Every row belongs to one group in each of 2 separate groupings. Each group adds its own fixed numbers to the row, and there is some noise. The rows also spread widely along 5 directions, which tell nothing about the answers.
(in the rows, 128 means zero)
Known rows, each followed by its group in each grouping:
[100 163  70  40 151 131 129 138 117 156 119 112 146 156 203 126 141 156
  85 106  63 118  59] : (4) (3)
[133  83 139 111 144 162 126 147 127  98 112 138 171 114 112 109 161 161
 137 112 132 133  61] : (3) (0)
[139 135 122  81 135 121 126 144 123 130 123 135 124 149 149 129 151 157
 130 115 121 142  92] : (1) (4)
[ 73 129 111  74 145 168 161 143 108 131 110 102 120 115 156 124 146 152
  95 110  84 136  69] : (4) (5)
[ 96 140 153 104 141 160 160 145 122 123 109 131  94 149 134 127 126 136
 113 118 101 153 100] : (2) (1)
[114 148 102 100 150 118 145 147  97 151 104 131 121 136 163 143 123 134
 127 116  94 161  72] : (3) (4)
[157 153 123 109 138 110  86 145  87 130 117 167 153 170 143 144 157 178
 135 112 147 139 136] : (0) (1)
[140 120 107 108 163 151 132 155  95 115 112 131 149 137 181 147 152 145
 142 108  96 137  51] : (2) (0)
[111 133 129 110 131 143 136 127 100 116  98 135  98 125 146 140 136 141
 132 118 123 161 119] : (0) (5)
[ 26 161 115 140 178 127 168 202  42 167 159 143 126 139 132 173 143 105
  87 103  70 149  88] : (1) (2)
[110 150 102  63 124 135 110 138 125 148 123 141 143 171 152 121 162 177
  78 106  98 126 110] : (4) (3)
[101 180 118 133 125 119 125 122  94 158 128 168  85 189 139 173 137 143
 104 126 122 172 176] : (4) (2)
[127 118 123  61 123 167 148  89 159 106  94 107  91 125 165 108 131 158
 123 127 114 144  94] : (4) (5)
[ 97 139 125 113 131 139 125 127 118 116 118 140 109 144 135 133 130 145
 129 117 120 142 114] : (0) (2)
[150 112 137  82 133 165 104 137 121 108 106 138 136 135 125 111 170 173
 121 114 140 140 115] : (2) (5)
[177 137 100  49 140 133 116  94 157 103  95 107 126 137 204 110 114 169
 167 118 126 118  61] : (0) (1)
[117 128 122 105 137 138 129 139 121 131 120 151 127 160 130 123 150 162
 102 115 107 151 114] : (4) (3)
[129 116 116  89 158 134 112 154 117 112 142 133 165 131 129 114 163 163
 133 106 136 116  76] : (1) (2)
[120 153  95  76 139 127 114 141 112 149 118 141 138 166 166 133 150 165
  95 110  97 138 101] : (4) (3)
[126 117 128 107 150 158 120 161  97 116 120 145 159 142 142 138 169 154
 118 106 109 134  74] : (2) (0)

New rows, each followed by its group in each grouping:
[ 73 120 122  58 142 181 159 145 133 120 115  96 132 121 173 114 145 139
  98 102  62 115  29] : (2) (0)
[124 119 153  80  96 153 127 115 162 116 108 141 104 151 103 102 155 188
 101 126 139 142 130] : (4) (4)
[107 136 111  77 156 149 145 144 115 133 115 115 146 138 171 122 135 162
 116 110  91 125  53] : (4) (1)
[100 143 123  72 123 145 121 131 110 129 103 126 115 133 146 129 147 162
 107 112 118 138 119] : (0) (5)
[ 86 122 152 114 124 160 150 110 147 100 110 134  84 134 114 112 119 142
 129 127 126 149 114] : (0) (2)
[133 140 101  87 141 123 127 140 107 141 111 135 137 152 165 139 147 170
 118 116 104 143  82] : (4) (4)
[ 85  98 163  59 110 202 149 129 171  93 111 108 117 120 126  89 156 152
 101 113 102 121  66] : (2) (0)
[ 97 124 119  73 138 149 112 138 124 109 125 125 155 126 133 101 150 170
 120 106 122 111  76] : (0) (2)
[ 98 118 126  82 149 145 127 151 124 116 144 125 145 131 124 110 157 158
 120 111 124 118  76] : (1) (2)
[ 91  82 127 129 184 152 168 170 108 107 108 124 155 101 120  95 128 126
 135 110  87 152  22] : (3) (3)
[ 53 129 126  42 133 172 157 146 126 138 105  97 132 102 134  96 145 148
  74 102  86 122  67] : (3) (5)
[164 133 104  97 136 114  95 144 103 132 115 152 157 160 141 132 169 191
 128 112 135 143 104] : (4) (4)
[117 144  86  63 152 146 135 127 105 139 105 109 129 129 194 137 142 157
 114 114  92 130  74] : (4) (5)
[166 101 143  80 104 166 123  76 182  69  96 119 103 131 158 109 134 160
 168 130 145 136  92] : (0) (0)
[147 136 127 159 161 138 129 129  99 111 111 159  96 158 138 153 123 131
 163 127 128 174 119] : (2) (2)
[ 79 122 120  62 134 160 169 131 148 123 108 100 112 124 156 101 130 158
 101 118  80 131  49] : (4) (4)
[ 58 165 122  65 119 154 154 103 144 132 119 112  77 142 157 125 112 132
  98 117  94 133 107] : (0) (2)
[174 121  88 105 170 132 121 120 103 114  92 125 139 116 181 131 128 142
 178 118 128 152  67] : (3) (5)
[127 137 118  99 150 142 130 146 120 127 111 142 116 158 151 126 138 141
 117 118  95 151  97] : (2) (3)
[128 122  98 110 164 125 157 130 108 109  96 107 111 113 191 135 102 133
 170 121  89 151  32] : (0) (4)
[103 130  98 139 197 135 155 187  66 130 112 135 138 140 170 149 129 113
 128 105  62 160  45] : (2) (3)
[121 137 105 108 152 123 124 150  96 122 113 142 138 145 157 135 135 145
 128 109  98 144  83] : (0) (3)
[123 164  92  78 137 127 130 119 122 147 110 135 107 173 183 140 129 149
 107 117  89 152 113] : (4) (3)
[162 101 122  71 126 149 106 109 154 102 105 130 159 129 149 109 156 169
 147 117 139 124  63] : (3) (0)
[111 132 108 110 154 137 136 152  91 137 113 137 152 138 162 150 146 134
 127 111 101 145  71] : (3) (0)
[128 153  85 108 156 115 108 133  88 131 118 140 139 147 176 152 132 149
 143 111 116 136  90] : (0) (2)
[ 70  97 165 117 126 163 182 137 139  98  99 115  84 108 113 106 113 137
 123 124  97 159  71] : (0) (4)
[ 99 104 169  72  87 191 168  70 205  77  94 105  55 123 143 101 114 136
 132 137 113 147  97] : (0) (0)
[145 134 113  88 142 134 126 141 117 125 106 137 126 149 157 129 141 161
 132 115 108 146  80] : (2) (4)
[ 98 143 151  97 134 149 154 134 135 135 102 131 104 142 125 115 122 138
 112 120 116 154 104] : (3) (1)
[162 134 100  88 143 136 116 110 114 110  94 121 120 124 183 136 131 155
 161 121 128 144  94] : (0) (5)
[ 77 144 133  69 134 160 180 117 150 118  96  93  80 121 177 113  98 130
 123 120  82 136  60] : (0) (1)
[142 146 114 112 163 122 141 136 104 141  99 140 127 147 168 138 118 134
 146 118 116 154  81] : (3) (1)
[166 118 123 149 152 134 139 111 128 100  99 159  90 162 150 138 117 139
 163 136 122 186 118] : (4) (3)
[ 41 130 163 158 129 158 181 159  83 124 116 148  85 131 120 164 130 108
 106 119  86 177 111] : (0) (0)
[130  83 139 115 142 174 141 134 134  88 112 126 149 123 135 116 155 162
 142 118 117 136  55] : (4) (0)
[158 105 124 125 163 117 135 152 105 109 121 141 140 131 136 131 143 151
 165 120 130 153  71] : (1) (4)
[128 124 119 110 154 132 127 148 121 124 109 147 137 143 132 115 138 142
 125 116 116 154  93] : (3) (3)
[153 122  97  84 154 151 137 108 125 112  97 109 121 126 186 126 131 157
 152 121 114 145  73] : (4) (5)
[ 83 108 147  84 142 182 139 144 147 101 124 120 130 127 107  88 148 156
 109 112 114 121  71] : (2) (2)
[155 120 149  97 109 146 122 109 153  99 125 145 107 154 136 134 157 151
 147 131 150 146 130] : (1) (0)
[ 71  96 144 132 154 173 162 151 120 105 128 129 133 117  99 108 139 151
 113 115 107 141  68] : (4) (2)
[124 121 170 125 122 162 165 111 141  96 109 136  50 129 109 132 128 124
 141 140 143 182 148] : (1) (5)
